The first 7 rows are patterns. Each new row is the sum of 2 different patterns, raised or lowered, with some noise. Before adding, each is slid sideways (what falls off one end comes back at the other) and multiplied by a number that may be negative. Names go in the order of the patterns.
Known rows, each followed by the names of its patterns:
[  1.7   3.0  10.0 -12.0   8.4  -5.9  15.7  -1.2  -5.1  -8.1 -14.5  -6.8
  19.1   3.0  -3.3 -12.4  19.8  -0.7   8.0  -0.8  -5.7  -4.9 -11.6  -0.5
  -4.1 -21.9  -1.5   9.5  -4.0   0.4   2.3   0.2  -1.9]
(5)
[ -6.5   4.6  -2.7   1.6   0.5  -0.5  21.2   7.2  -2.8  18.1   9.4 -12.0
  -5.5  11.6   0.9 -14.6   8.5   0.2  -2.6   3.9  -8.0   6.3  -2.6   0.2
  -1.6  -6.1  -8.3  -4.5  13.6  10.1   1.6   3.8   2.4]
(2)
[  1.4  -0.2  -0.3   2.2  -0.9  11.0   2.5  -9.0  11.2  -0.5 -10.6   7.8
 -15.6   4.6 -12.1  -1.3   2.6  12.0   0.7  20.0 -11.9  21.9   0.1   3.5
  -2.1   2.1   3.2   7.8   1.9  -3.4  13.2  -4.3  -0.1]
(3)
[ 10.2  -1.6  10.5 -11.4   3.8 -15.2   1.8   4.7  -2.6  -2.1  15.9   0.4
  -3.5   4.3   4.4   8.2  -0.1  -0.2   6.4   1.5   1.2  21.9  12.7   2.2
  11.8 -20.0   9.9   1.6   3.0   2.8  -2.3   1.6   8.3]
(1)
[ -9.0   6.6  -0.6 -13.4  -9.4   8.3  -6.6   0.8  -2.9   1.5  -7.5 -10.3
  -5.0   0.7 -20.6   0.0   4.2 -13.0   8.3 -10.9  -0.6   8.1 -21.7  21.9
  -1.8  -2.3  -1.3  18.1  -0.7   0.6  -1.1 -16.3   1.4]
(4)
[  1.8  -4.3  -0.3  15.5   4.7  -4.7  -2.9   1.2  -8.9  -0.2   5.2  -4.1
  11.1  11.4   0.7 -13.2  -0.2  -1.2 -11.3   1.1  13.2 -13.3   0.9  -2.4
   4.8   6.6   3.4 -10.2 -14.5 -21.3  -0.3 -12.4   2.2]
(0)
[  1.9   3.0 -21.4 -19.3   5.9  14.3  -1.8   2.2  17.4   7.7   2.7   0.8
   0.8 -11.6   9.9   2.5   3.4   7.9  -5.8   1.4  -3.1  -2.9  -1.2  -1.1
   5.8  10.1  -3.5   3.8   4.7  -3.8  -0.6   8.4   7.5]
(6)

New rows, each followed by the names of its patterns:
[ 6.5 -0.1 10.9 13.4 29.2 34.5  7.4  5.3 30.9 11.0 -6.9  8.7  9.4  7.9
  9.3 22.2  3.9  6.3  1.0 15.2  5.5 16.4  0.8 12.6 17.0 17.9 20.7 10.3
 -3.1  6.6 10.0 23.0 -5.6]
(5) (6)
[-13.8  -4.9 -21.1   9.6 -22.1 -10.1 -13.7   2.3 -12.9   7.1 -12.2  10.3
  -0.8 -16.7   4.3   0.5 -16.7   0.3   2.6  -7.2  -2.9 -20.2  -2.7   7.6
 -16.2  -2.4   7.0 -27.6   1.3  -7.2  -0.6  18.7 -11.5]
(3) (1)
[ -7.4  -6.8   1.4  -5.8 -10.5   0.3 -14.2 -16.4  -0.2 -15.6   6.5 -15.6
  -5.9  -4.3   0.6  -2.7   4.3 -15.2   2.0  -4.4  -7.0  -1.7  -4.9   4.8
  -2.3  -5.8  -5.9   3.4 -14.7  -3.8  -3.8  -6.3  -7.7]
(3) (1)
[  9.1  -3.7  -4.6  -3.3  -6.2  -4.8   5.6   8.2   8.9  -4.8   7.1  -3.5
   6.5   8.8  -3.8 -16.3  -3.9   0.4  -6.0  -5.1   3.4  -0.8  -3.7   6.4
 -10.2  -8.4  -2.2   5.9   1.2  -2.0   5.9  -1.7  -6.0]
(0) (6)
[  1.4   2.2   9.1   7.7   0.3  -4.8   0.7   3.4   2.0   6.6  17.4  14.4
   1.2  11.3 -17.2  -1.2  -2.3   7.0  -6.0  -5.1  11.6  11.9   4.2   0.9
  19.5 -14.0   5.2 -11.2   2.2  11.5  -4.5   1.8  16.4]
(2) (1)
[  0.7   9.2   5.0  13.9   0.1   2.7  18.7 -16.2  -0.4   8.4   1.9 -15.2
   6.1   3.4   0.6  13.3  -0.3  10.4  -4.0   2.5  10.4   4.6  -6.5   4.6
   6.3   7.5   2.1   8.1   8.3   1.9   2.5  13.9   2.0]
(2) (4)
[  2.4   1.8  13.1  -2.1   1.3   9.5  -3.3   6.3   6.4   1.2 -10.2  -4.3
   2.8  -1.3  10.0   2.6   3.9   1.1   9.5  11.7   3.3  -1.0   5.1  -1.5
   4.1   2.3   3.4  12.2   9.5   3.0   5.2   1.0   0.5]
(4) (0)
[28.3 24.5 21.3 57.1 24.0 43.8 16.4 23.7 10.4 16.8 30.8 21.1  3.7 39.0
 37.0 17.9 31.4 32.8 33.8 25.4 29.1 35.4 38.1 15.6 52.8 32.7 43.8 35.2
  6.4 26.6 14.6 24.3 49.5]
(5) (1)
[  5.5  18.6  -4.3  -5.0  13.7  12.0 -18.6  -3.9   4.1   0.7  -8.9   7.2
   5.1  -2.0   4.6   4.8   3.2  -7.8   0.3  -2.8  -4.4  -8.6  -4.8   7.4
   4.4  -5.6   7.5  -4.3  -1.6  -4.3  -1.8   3.4   2.5]
(5) (2)
[14.1 10.9 11.1 10.8  3.9  3.9 22.1  7.2 -7.8  0.8 -7.4  2.5 34.8  8.6
  9.7 -5.8 25.4 13.2 18.0  1.8  6.7  3.6 -0.1  5.8  8.2 -5.6  9.6 15.7
 13.9  8.1  8.0 15.3  2.7]
(5) (4)
[-45.1 -45.3 -27.5 -24.2 -15.2 -32.6 -14.6 -31.7 -10.8 -23.9 -10.5 -28.7
 -35.1 -31.0 -33.1 -28.5 -13.6 -28.4 -23.6 -29.9 -17.5 -21.1 -40.4 -30.3
 -20.2 -24.2 -38.7 -25.6 -21.0 -22.6 -28.2 -22.5 -24.6]
(3) (1)
[22.8 10.1 16.2 16.3 29.3 21.4 16.3 11.5  3.2  8.5 -1.0 21.4 25.0  2.7
  8.8 30.6  9.6  6.4 22.0 16.2 10.6  2.5  7.2 15.2  3.6 25.2 36.4  2.7
 33.7  3.2 13.0 25.2 -4.9]
(4) (0)
[ 22.2  13.4  11.3  38.8   7.8   4.1  14.3  12.5  15.3  16.6  16.5  -1.1
   1.3   2.9  19.0   3.5  20.7  -5.6  14.3  13.5  18.1  24.0   1.1 -11.4
  10.8   0.6  14.1   2.1  15.4  -3.8  11.9  27.4  10.6]
(5) (2)
[ -9.7 -20.2 -24.3  -6.0 -17.3  -4.1  -8.4 -19.8 -19.4  -1.2 -13.5  -4.3
 -14.9  -4.9 -19.4 -11.9 -15.4 -12.5 -30.0 -16.7  -7.1 -12.0  -0.8 -19.8
 -15.5   5.6 -27.7  13.8 -11.6 -15.4 -12.4   1.0 -10.0]
(5) (4)
[ 19.3  10.3  23.4  22.7   9.8   5.8  18.3   7.5  17.7   9.6   1.9  29.1
 -10.1  19.0  12.0  22.6   0.5  10.8  13.9  14.1  16.1  10.1  21.0   6.3
  11.0  18.5  20.8   4.7  14.6  10.2  14.7  -1.5  10.4]
(1) (4)
[ 21.5  14.9  11.7   8.4   0.7  -5.0  17.0  10.9  10.3  19.9   1.9   7.1
   7.7   0.6   0.2   8.2  17.7  16.4   4.9  15.7  11.0  -3.2  13.6  14.2
  14.5   8.7   7.8 -11.1  -1.7  19.9  28.2   8.3  16.0]
(0) (6)
[-17.6   1.6  -2.2   0.9   2.4  12.7  -6.1  12.6  -1.3  -5.6  12.5 -14.4
   5.2   1.2 -11.7  16.6  -9.4   6.3  -1.6   8.0 -40.1   2.0  -3.7  -2.7
  12.8  -7.6   4.4  -4.6   3.8   7.5  12.8 -23.3   5.0]
(1) (4)
[-11.2  -6.0 -22.3 -13.8 -12.3  -6.6 -24.3 -14.1  -3.7 -23.4  -3.6 -20.7
 -12.6   1.5 -24.2   9.2  -7.7  -9.7 -13.9   7.0  -4.4  -2.0 -11.3 -23.5
 -17.9 -28.7   1.1   0.3 -23.4 -15.3   9.9 -11.6  -6.3]
(4) (6)
[ -6.2   8.7  14.3  14.7  21.4   8.3 -18.4   7.6   6.9  11.9  -3.4   8.5
  -5.3   1.8  10.9   9.0  35.2  24.1   6.2  12.8  10.7  -3.2  -4.9   2.7
   1.9   6.9   9.2  16.6  -4.6  -3.0  14.0  -5.4  17.1]
(5) (6)
[  3.5  -2.5   3.3   3.5 -11.0  12.3   2.5  -5.3   1.5 -23.6   8.3   6.0
  -7.0   0.6  -2.5  -6.9  -0.7  10.2   1.6   5.3 -12.9 -23.0 -35.7   3.4
  12.6  -8.5  -5.5  22.6   3.6  -6.0  -2.2  -0.9 -10.7]
(1) (6)
[  6.8  -9.5   1.9   4.1  -1.7  -1.2   7.0   1.6   6.7  -6.7   6.9  -2.2
  11.9   0.6  -3.1  -5.2 -11.0   4.9  17.8   1.8   2.4 -15.5  17.4   1.6
   7.1  -0.4  -4.3  -2.0  -4.1   2.6  -4.3 -11.4  -4.8]
(5) (1)
[ -2.7  -7.1  -4.3  -3.1   2.7   7.6   1.3   1.5 -10.1  -7.2   1.1 -18.2
  -4.5 -10.6  -3.9  -1.2  10.3  -6.0   7.2 -10.6   7.1   0.0   0.8  -3.4
  -1.8  -0.8   3.4  -4.4  -6.0   6.4  -5.5  -3.4   1.1]
(3) (6)
[  1.6  12.9 -16.5  16.1   4.9 -10.2  -6.3  -3.5  -3.6   4.2  15.5  -8.1
  11.3 -14.9   0.2 -16.0 -16.2  -2.0  -1.4 -18.7   5.5  10.6  -1.1  -6.4
   2.0  21.5  -7.2  -0.8   5.6  -2.8   7.7  15.7  11.9]
(2) (1)
[-12.1 -15.8 -12.9 -12.7 -17.1  -9.0 -16.4  -4.4 -10.1 -17.5  -3.0 -16.1
 -27.7  -5.6 -26.3 -11.0 -21.8 -12.8 -14.4  -6.8 -14.0   1.5 -11.1  12.6
 -16.5 -16.1 -15.5 -12.1 -15.9  -8.5 -12.6 -15.7  -4.2]
(3) (6)
[17.9 30.9 20.7 12.0 23.7 10.7 17.2  8.3  7.4 42.7 -3.5 16.4 24.2 17.0
 -7.0 25.3 14.6 16.4 27.4 10.2 19.4 17.7 24.3 39.8 23.2 17.9 19.6 13.5
 21.1 14.8 11.1 21.2 21.7]
(4) (0)
[-30.4 -11.2  -8.8 -12.8  -9.3  -7.9  -3.4 -11.6  -3.4 -10.0   0.4 -15.1
   3.0 -19.2   8.2 -11.6 -13.2 -19.7 -19.7 -11.6  10.9  -7.5  -4.6 -20.9
   6.1  -4.7  -5.4  -5.8 -14.6 -17.9 -12.6 -19.8 -12.7]
(5) (4)
[-12.9   9.1  -3.5 -15.9 -13.0  -0.3  -9.3 -16.3  -3.1  -4.4 -10.5  -9.5
  -8.7  -5.1 -11.5  -4.2 -15.8  -9.3 -20.0 -11.6   0.6   3.7  -6.3   3.1
 -10.7  -3.2  -6.5  -8.6  -8.4  -8.0  -6.8   7.8  -3.6]
(2) (3)
[19.7 16.0 29.2 12.9 16.3  3.8  8.4  6.2 26.0 18.3 13.0  6.5 33.6 14.9
 14.8 16.0 14.9 15.0  9.2 14.8 15.1  4.5 13.9 32.3 21.0 15.0 21.6  4.3
 17.4 17.4 18.9 21.3  6.9]
(5) (1)
[ -2.6   2.1   8.7   3.0  -4.4  -0.8  -3.7  -0.9  -8.4   2.1   6.3 -15.5
  -3.3   2.2  -8.4   6.6   8.3 -13.3  -1.8 -20.5   2.0  -2.6 -10.3  16.9
  -1.9  -1.2  12.0  16.2  -2.6  -1.1   1.6 -16.5   2.9]
(4) (0)
[ -6.9 -24.5  -7.7 -15.2 -29.1 -11.1   0.8  -7.4  -1.0  -8.7  -5.8  -7.4
 -10.9  -5.3   6.4 -14.2  -0.5 -12.2  -7.2 -22.1  -9.4  -4.8 -22.0 -13.0
  22.8   0.0 -10.0 -18.7  10.9 -16.3   6.2  -7.3 -10.8]
(5) (6)
[ -3.9   2.2  10.0   6.8   1.4   7.0  -9.4   3.4  -2.6   8.4  -4.9  -7.3
  -1.3   6.4  -5.6  -0.2   2.1   2.9  -4.8  -4.9  -0.5  -5.2 -17.0   2.5
   2.0   2.5   4.0  -3.7   2.4   5.6 -11.5  16.6  -2.3]
(1) (4)
[ -4.4   5.2  -3.6  11.5   2.7  -1.7  -4.5 -10.1  -6.6   4.3  -9.0  -1.6
  -3.5  -2.9   0.0   1.0  -8.4   0.0  -7.2  -7.1  -9.5  -2.6  -1.9  -3.3
  -3.3   4.3  -2.0  -8.5  -2.3   4.1  -5.0  -4.4   1.6]
(3) (1)
[-13.8 -14.5  -7.8  -8.1 -14.8  -8.6 -11.1 -18.2 -18.0 -15.2 -10.9   4.9
 -17.7  -7.8 -17.3  -8.9 -12.8  -9.8 -10.6 -10.0  -7.1  -9.2  -4.9  -2.3
   0.8  -9.8 -13.3  -8.1  -7.5 -15.5  -9.0  -8.8  -6.1]
(3) (1)
[-30.5 -12.2 -25.4 -22.0 -27.5 -13.1 -18.8 -21.9 -19.6 -26.5 -32.9 -13.2
 -41.1 -15.1 -22.3 -16.9 -18.0 -18.9 -25.8 -24.7 -25.5 -26.5 -18.6 -22.9
 -17.8 -19.1 -25.3 -27.8 -19.9 -28.6  -5.4  -2.6 -31.2]
(3) (6)
[ -2.7 -17.8   6.3  10.9  -0.6  20.2  15.2   4.0  10.3 -14.7   9.5  12.7
  -6.8  12.5  -7.9  17.3   8.7   6.1  -6.4  -2.5 -13.7  18.4  -9.1  -0.8
  -5.0  15.1  -2.0  22.5   1.7  -8.7   2.1  -5.2  10.0]
(5) (1)
[ -2.7  -5.2 -27.4 -26.2   4.8  -0.8 -31.1 -11.7  -9.0 -11.0  -5.5  -8.5
 -11.2 -10.8 -11.9  13.6  -9.2 -27.3 -12.4  -7.3 -17.4 -11.5  -9.6 -12.3
 -18.0 -26.4  -3.0 -19.3 -15.1 -26.1  -7.6 -11.8   0.8]
(5) (4)
[  0.0  -9.7 -11.3  -7.3 -10.6  -9.1 -14.3  -2.7  -6.8   0.6  -8.3 -11.3
  -5.6 -11.2  -1.6  -7.1  -6.5  -7.5  -6.8   1.2  -6.5 -10.9  -1.9  -5.4
  -9.7  -0.8  -5.9  -8.7  -9.1  -8.4   1.1  10.5   4.5]
(2) (6)
[-16.6 -12.1 -21.1 -18.3 -25.0 -12.2 -15.1  -8.2  -6.7 -14.1 -28.2 -12.5
 -16.7 -23.9 -23.5 -23.2 -17.9 -13.2 -19.4 -19.2 -14.2 -25.0 -15.8 -18.0
 -17.3  -7.2 -24.5  -1.5 -13.9 -20.3 -19.3  -1.7 -18.3]
(4) (6)
[  2.8 -18.5  -3.5  21.4  -8.5  -7.2  -2.7  -5.7  -3.7  -9.7   0.7  -7.0
   6.0  12.1   3.7  -9.9 -17.0 -13.3 -13.5  -6.7   3.0  -7.8  -7.6  -3.0
  -0.4   0.4  -2.0 -31.5 -21.1 -17.5 -20.2 -21.4   9.6]
(2) (0)
[-15.1  -5.7 -26.7  -7.5 -25.0  -5.5  -9.5 -15.2 -10.1  -2.9 -24.6 -12.1
 -10.7  -4.1 -24.6 -16.6 -15.9 -10.9 -23.7  -7.8  -1.7 -20.0  -2.5  -7.1
  -9.9 -10.5 -24.6   4.5 -12.4 -13.3 -11.1   0.6 -14.2]
(5) (4)
[ -9.7  -8.1   4.4  -0.9  -6.9  -6.0  -7.6 -16.5  -1.0 -14.9  -9.6  -1.6
 -19.0 -10.5  -6.8  -8.2 -14.5  -9.5   1.0  -4.9 -13.6  -3.0  -4.9  -7.1
 -12.4  -2.0  -2.5  -7.5  -4.1 -20.8 -21.6  -9.1  -0.4]
(2) (6)
[ -3.7 -20.8 -11.0 -16.2   0.3  -2.4  -7.0   5.9  -5.2 -13.7   0.2  -2.9
 -15.8 -15.2  -6.9 -11.0 -12.2  -7.4 -13.4 -10.1 -17.7  -2.8 -14.2  -9.1
 -22.3 -11.3   0.2  -0.5  -0.4  -3.7 -20.4 -17.6  -6.1]
(5) (2)
[ -6.4  -3.5  -9.7 -11.2   5.2 -12.7  -0.2 -35.2  -8.9   0.3 -13.9  -1.0
   9.9 -13.5 -15.5  -2.8  14.2 -25.8  -5.4  -9.3  -6.7   2.7  -5.9   8.1
  -5.5  -1.1  14.7   2.6  -8.0 -11.1 -11.5  -7.6  -7.9]
(5) (2)
[21.6 14.5 10.9 12.8 24.5  8.9 10.7 22.1 13.4  8.6 24.9 27.5 11.3 14.0
 28.1 14.6 26.1 13.5 17.8 15.5 13.1 21.4 22.2 11.5 10.7 16.8 15.4 16.9
 16.5 24.1 15.5 18.6 19.2]
(5) (2)
[ -5.4  13.6   0.3  -9.5  -1.7  -9.9 -12.4  14.2  -7.7  -0.5 -14.1   9.1
   0.6   8.9  -2.2   4.7 -11.3   3.7  -2.1  -0.4 -12.3  -2.2   6.9  -0.3
   1.3  -1.0   4.2  -4.5  -0.3   1.1   3.9  -9.0   5.4]
(5) (3)
[  7.7  -2.0   1.2   5.8   4.7  18.4   9.8  -4.2  11.3  -1.7  23.0   8.3
  -2.1  -4.8  -5.0  -3.9  31.3   7.0  12.6  -3.8  22.7   8.5  13.2  -1.8
   2.8   4.1  -3.4   3.3  -1.1 -10.1   5.5  11.3   3.2]
(5) (1)
[-25.4 -14.6  -5.6 -35.5 -28.7 -31.4 -24.3 -23.4 -23.4 -16.6 -23.6 -18.3
  -6.3  -8.8 -18.6 -32.8 -27.2 -25.9 -23.1 -18.0 -15.6 -16.4 -10.9 -20.6
 -28.6 -18.9 -39.1 -32.7 -15.5 -25.5 -33.8 -10.7 -16.3]
(2) (0)
[ -8.5   6.0  -4.3   2.8   2.8  -5.5  -6.3   3.8  -3.9  -6.6  -5.6  -8.0
   5.2  -6.0  -6.5   8.4 -16.1  -6.0  -2.2  -2.6 -10.4  -7.8  -1.8  -6.7
  11.1  -4.5   0.0 -11.0  -9.2   1.5   8.9  -8.9  -0.9]
(5) (4)
[ -3.2  -3.8   0.9   5.1 -11.7  11.2 -13.9  -6.8   1.0  -0.9 -14.0   0.6
 -10.0   3.8  -7.3 -10.7   9.7  -4.0 -17.0  13.9 -22.3  -6.4  -9.2 -14.7
   1.2   3.2 -11.7  23.7 -31.9  13.3  -5.3  -4.0 -20.3]
(3) (4)
[-10.1 -10.2  -6.2   2.7  -2.2   1.1  -8.8 -11.8 -19.1  -1.9   0.5  -7.2
  -6.4   6.2  -0.7  -8.4  -1.6  -9.8 -16.9  -1.3  -6.9  -5.1  -0.8 -13.5
  -2.5 -10.1 -13.1  -4.6 -10.5  -8.0   0.6 -17.9  -3.6]
(3) (6)
[ 5.9  6.4 11.3 -0.4  0.8  0.9 11.3  1.2 13.6  2.9  2.5  4.0  1.2  4.6
  0.4 11.5 -5.3  3.0  2.7  9.0 13.8  4.3 -5.1  3.3 -5.0  5.4 -6.4 -1.3
 12.3 -0.1  6.4  8.1  9.6]
(5) (1)
[ -7.1  -4.1 -11.5  -3.6  16.6   2.2  -0.9 -10.8  15.8  10.4  13.1  -2.1
   0.7 -16.4  -5.9  -0.1  -4.2 -18.6  -4.5   8.7  -0.1   3.8   0.3   5.4
  -8.8   3.1  -3.8   9.1  -7.2   6.1  -7.1  19.1  -0.5]
(5) (1)
[ -5.4   2.2  13.0   4.9  -3.9  16.9  -4.8   1.4  -0.3   1.5 -10.5   9.2
  11.0  20.0   4.6  15.7   4.6  -1.0   7.6  11.0  -8.6  -7.6   7.7   4.0
  -1.8   9.2   4.0  -4.8   3.4 -13.4  -1.4  -2.2  15.1]
(5) (0)
[10.1  6.1  4.1 13.8 -1.8 17.2  4.5  0.9 -2.2 -2.8  6.7  2.3  5.1  3.9
  9.8  1.5 10.8  6.9  1.0  2.7  5.8 -0.6 11.9  8.5 -1.3 15.8  8.7 -2.0
  3.2 -3.8  6.9 -6.7  3.3]
(3) (0)
[  0.1   1.9  10.3  20.0  13.5   5.0 -14.9  -3.1   1.7   4.2  -0.2   4.0
  12.4   3.5   0.2  10.6   2.3   6.0  -5.0   2.3   0.7  15.2  19.8  25.7
   5.5  11.9  -2.8   4.7   5.1   1.8  -7.7   0.0   4.5]
(0) (6)
[-13.5   1.8  -1.2  -9.9  -7.4   0.9  -8.4  -1.7   2.0  -8.2  -0.3  -5.3
  -8.5  10.6  -2.8  -0.5   1.9   2.7   2.2  -4.8 -10.7   5.2  -3.4  -5.3
  13.7   5.7  -7.6  -2.8 -12.2   2.5  15.6  14.2  -6.8]
(1) (6)
[ -9.9 -26.1  11.2 -22.0 -16.3  -8.3 -10.1 -23.6  -4.3  -6.1 -14.0  -3.2
 -25.6  -4.1 -23.1  -7.9   4.1  -3.6 -16.0   6.7  -6.4 -10.2 -11.9  -0.7
  -4.6  -5.1  -9.4   6.9  -3.4  -5.1   3.0 -25.3   0.9]
(4) (0)
[ 2.0 -3.3 -6.8 27.4  1.5 15.1 12.9 -7.0 13.9 16.7 21.4  7.6 -2.9  4.6
 12.2  5.9 18.4  6.3 21.4 13.7  4.5 -3.9 11.3 -8.7  3.1 16.0 11.8  7.7
  3.0  8.5 22.7 -2.7 33.2]
(4) (0)
[ -3.1   5.4  -4.5  18.1 -22.9  10.8  -7.5  -8.0  -3.5  -6.2   1.5   2.4
  -2.5  -6.6   3.2 -15.2  -2.6  -5.2  -6.1  -3.8  -2.0 -10.4  -1.4  -4.5
 -14.4  16.6   6.2 -16.6  -9.9 -17.3  -1.8 -28.4 -12.8]
(3) (6)
[  2.9   0.2 -10.0  -2.9 -15.1  -2.5 -12.6  -7.0  -0.7   7.0  -2.8   8.9
  -4.8  11.0  -5.9   2.7  -7.6   0.6  -2.9  -3.6   5.0 -16.6   5.0  -8.0
  -4.9 -11.2  -7.0  -5.9  -3.5  -0.7   2.0   1.7 -15.6]
(3) (4)
[ -3.5  21.2  -2.0  -8.5  21.8  -9.3  21.1  -2.3  -2.3   1.0  25.5  17.9
  24.4   2.8   6.9   2.3  -0.7  11.5   3.3 -16.5  -6.6  15.4   2.5   3.8
  11.0   5.9  -3.5   4.3  -8.4  -6.3 -10.6  17.7   6.8]
(4) (0)
[  1.8  -3.1 -20.3   2.7 -23.1 -14.3   0.1 -10.9  11.3  -5.8   1.0  -9.2
  -4.0   4.7  -7.3  -5.7 -22.6 -11.2 -16.1   6.5   6.0   1.2 -13.2   8.6
 -14.2  -6.9  -4.5  -4.8 -24.4 -18.0  -6.8  -5.5 -22.1]
(4) (0)
[  1.7  19.4  11.4  28.8   5.7  10.6  17.7 -10.2  10.7   9.7  -4.7  -7.9
   9.6   6.2   5.2  22.2   5.5   6.7   3.8  -1.0   6.8  11.9   8.2  10.0
   5.4  16.3   5.7   2.2  21.8   7.6   6.3  15.6   2.1]
(4) (0)
